The rows are grouped in 2 different ways at once. Each group adds its own fixed numbers to the row, and there is some noise. The rows also spread widely along 5 directions, which tell nothing about the answers.
Some rows, each with its group in each grouping after it:
[-0.29  1.59  0.81 -2.01 -4.43  0.86  0.49 -1.25 -2.08 -0.17  0.84  0.49
  0.47 -0.09 -1.22 -0.88  0.44  1.03]  z_224 z_266
[ 4.09  1.28  0.72  0.85  0.15  2.78  0.43 -1.21 -0.15 -1.70  0.90  1.81
  1.05 -4.11  2.52  0.89  2.49 -2.72]  z_615 z_449
[-0.62 -2.95  0.98  1.97 -0.81 -2.16  0.85 -0.05 -0.03  0.87  1.11 -0.13
 -1.96 -1.94  0.49 -3.78 -0.68 -1.58]  z_615 z_563
[-2.44 -1.00 -0.97 -1.83 -3.36 -3.18  0.87 -0.57 -1.06  1.42  1.73  1.16
  0.40  0.88 -0.71  0.66  0.94 -0.51]  z_213 z_449
[-1.44 -2.66  1.28  0.38 -2.68 -1.14  0.37  0.64 -0.05  1.35  2.04  0.23
 -1.51 -0.96 -1.20 -3.30 -0.07  0.54]  z_224 z_975
[ 1.21  1.33  0.48  1.98  2.42  2.57  1.43  1.51  0.16  1.98 -0.44 -0.62
 -0.15 -0.89  1.16 -0.66  2.41  0.34]  z_961 z_730
[-1.26 -1.44  0.67 -0.31 -4.63  0.82 -0.28  1.50  0.96 -0.13  1.83  0.09
 -2.43 -0.12 -1.30 -4.92 -2.50  0.45]  z_213 z_730
[ 1.33 -3.02 -2.65  2.58 -0.20 -0.35 -0.07  1.69  2.81  2.10 -3.15 -1.88
 -1.94  0.45  0.00 -4.16 -3.49 -0.05]  z_877 z_563
[-1.31 -1.09 -2.07 -1.13 -4.13 -1.12  0.12 -0.18  0.40 -1.18  0.31  0.61
 -0.82  1.37  0.02 -1.66 -2.08 -0.85]  z_877 z_266
[-2.86 -1.07 -1.04 -0.78  0.07 -3.42  1.75  0.13 -1.10  2.79  1.02 -0.05
  0.24  1.32  0.30  1.00  3.31  0.11]  z_961 z_975
[-0.16  1.09  0.09 -0.34 -1.24  0.65  0.90  0.34 -0.41  1.87 -0.02 -0.68
  0.38  0.59 -1.11 -0.67  2.39  1.57]  z_961 z_975
[ 1.39 -1.14  1.91  2.32 -0.73  2.26  0.09  1.08  1.58  0.23  1.13 -0.30
 -1.97 -1.88  0.01 -4.47  0.07  0.09]  z_961 z_975
[ 1.45 -0.55  0.74  0.29 -2.10  1.25  0.35 -0.29  0.35 -3.28  2.01  2.87
 -0.63 -2.73  3.09 -0.31  0.19 -4.14]  z_877 z_730
[ 0.39 -1.02  0.35  1.69  0.69  0.55  1.40  1.59  0.05  1.91  0.18 -0.37
 -1.00 -1.08  0.73 -1.53  1.09  0.19]  z_224 z_730
[-0.90 -3.13 -1.70  2.52 -0.48 -0.20  0.33  1.50  2.55  1.18 -0.59 -0.73
 -3.04  0.36  0.58 -4.80 -3.24 -0.06]  z_877 z_266
[ 0.87  0.50 -3.67  0.36  0.04  1.06  0.81  1.59  0.90  1.60 -1.38 -0.72
 -0.84  1.04  0.63  0.04  0.81  0.49]  z_615 z_730
[ 1.18  1.24 -0.43  1.25  0.56  2.95  1.01 -0.12  0.14  1.65 -0.91 -0.28
  0.28 -0.16  0.73 -0.58  0.73  1.49]  z_877 z_266
[-2.90 -4.05 -2.08  0.55 -2.16 -3.82  0.21  0.98  0.85  1.21  1.56  0.32
 -2.23  0.75  0.16 -1.92 -0.21 -0.81]  z_615 z_975
[ 0.84 -1.02 -0.70 -1.68 -1.20 -2.50  1.02 -2.06 -0.49 -0.92  0.63  1.48
  0.67 -1.34  2.96  1.36  1.49 -3.74]  z_213 z_563

New rows, each followed by its group in each grouping:
[ 1.93 -2.85 -3.49  2.29  2.18 -0.04  0.22  1.49  3.11  1.80 -1.94 -0.21
 -1.56  0.25  2.95 -0.27  0.26 -0.92]  z_877 z_975
[-2.56 -3.32 -1.15  0.06 -1.31 -4.00  0.47  0.96  0.74  1.09  1.39  0.32
 -1.72  0.86  0.48 -1.85  0.38 -1.65]  z_961 z_975
[ 2.41  0.35 -3.90 -0.40 -0.38  0.63  0.26  0.09  2.10 -0.97 -1.95 -0.17
 -1.06  1.00  2.44 -0.41 -0.29 -1.95]  z_961 z_266
[ 1.18 -1.80 -2.19  1.44 -0.51 -0.53  0.49  1.15  1.53  1.24 -0.39 -0.39
 -1.13 -0.37  0.03 -1.84 -0.75 -0.58]  z_615 z_449
[-0.77  0.73  1.83  0.54  0.16 -0.88  2.04 -1.04 -2.71  1.35  2.43  1.46
  1.46 -2.31  0.71  1.97  4.39 -0.87]  z_615 z_449
[-1.22 -1.34 -1.86 -1.57 -2.71 -2.59  0.72 -0.34 -0.30 -2.19  1.29  2.62
  0.23 -0.23  2.77  2.39  1.03 -4.13]  z_877 z_730
[ 2.74 -2.07 -2.30  2.27  0.05  0.53  0.04  1.09  2.22  1.11 -2.37 -1.88
 -1.98 -0.78  0.20 -4.05 -2.33 -0.37]  z_615 z_563
[-3.54 -2.24 -2.01  0.59 -0.70 -2.81  1.36  0.55 -0.21  2.31  0.91 -0.33
 -1.80  1.83 -0.19 -2.22 -0.03  1.12]  z_615 z_266
[-2.08 -1.62  0.12 -0.91 -2.17 -2.72  1.14 -2.05 -1.24 -2.42  2.73  3.48
 -0.01 -1.41  3.10  1.20  1.08 -4.46]  z_877 z_266
[ 1.02 -1.79  1.55  3.76  2.27  1.07  1.39  0.75  0.50  2.94 -1.19 -1.28
 -0.76 -2.03  0.64 -3.13 -0.14  0.37]  z_877 z_563
[ 0.20  1.54 -2.88 -2.88 -1.63 -1.01  0.61 -0.51 -0.78  0.84 -0.92  0.01
  1.68  1.87  0.40  3.13  3.42 -0.16]  z_961 z_975
[ 0.05  1.02 -2.23 -1.41 -2.72  0.73  0.32  0.53 -0.47 -0.32  0.12  0.30
  0.08  0.61  0.01  0.44  0.50 -0.03]  z_615 z_730
[ 0.54  1.39 -0.99  0.15 -0.51  2.98  0.94  0.09  0.59  2.17 -1.02 -1.19
 -0.79  0.82  0.09 -1.97  0.26  2.48]  z_213 z_266
[-0.41 -0.54  2.20  2.39  0.07  0.28  1.46  1.06 -0.47  2.03  1.34 -0.20
 -0.35 -1.42 -0.92 -2.47  1.10  0.15]  z_961 z_449
[-3.99 -3.34 -1.09 -0.08 -4.29 -3.37  0.05  0.34  0.44 -0.17  1.86  0.82
 -2.06  1.08 -0.68 -3.46 -2.75 -0.89]  z_877 z_266
[ 0.31 -1.84 -1.06  0.74 -1.97  0.26 -0.21  0.83  0.96  0.27  0.92 -0.04
 -1.70 -0.48 -0.02 -2.37 -0.11 -0.08]  z_615 z_975
[ 1.33 -1.44  2.31  3.18  2.56  1.79  1.40 -0.01  0.39  1.06  1.50  1.26
 -0.50 -3.17  2.97 -0.40  3.33 -1.26]  z_877 z_975
[ 0.12 -1.19 -0.25  0.49 -4.36  1.96 -0.83  1.61  1.46 -1.40  0.45  0.37
 -2.12 -0.36 -0.88 -3.87 -3.18 -0.44]  z_877 z_730
[ 2.93  1.79  0.32  0.39 -0.85  3.97  0.38  0.16  0.18 -1.52 -0.03  1.00
  0.54 -1.83  2.33  0.53  1.22 -1.36]  z_877 z_730
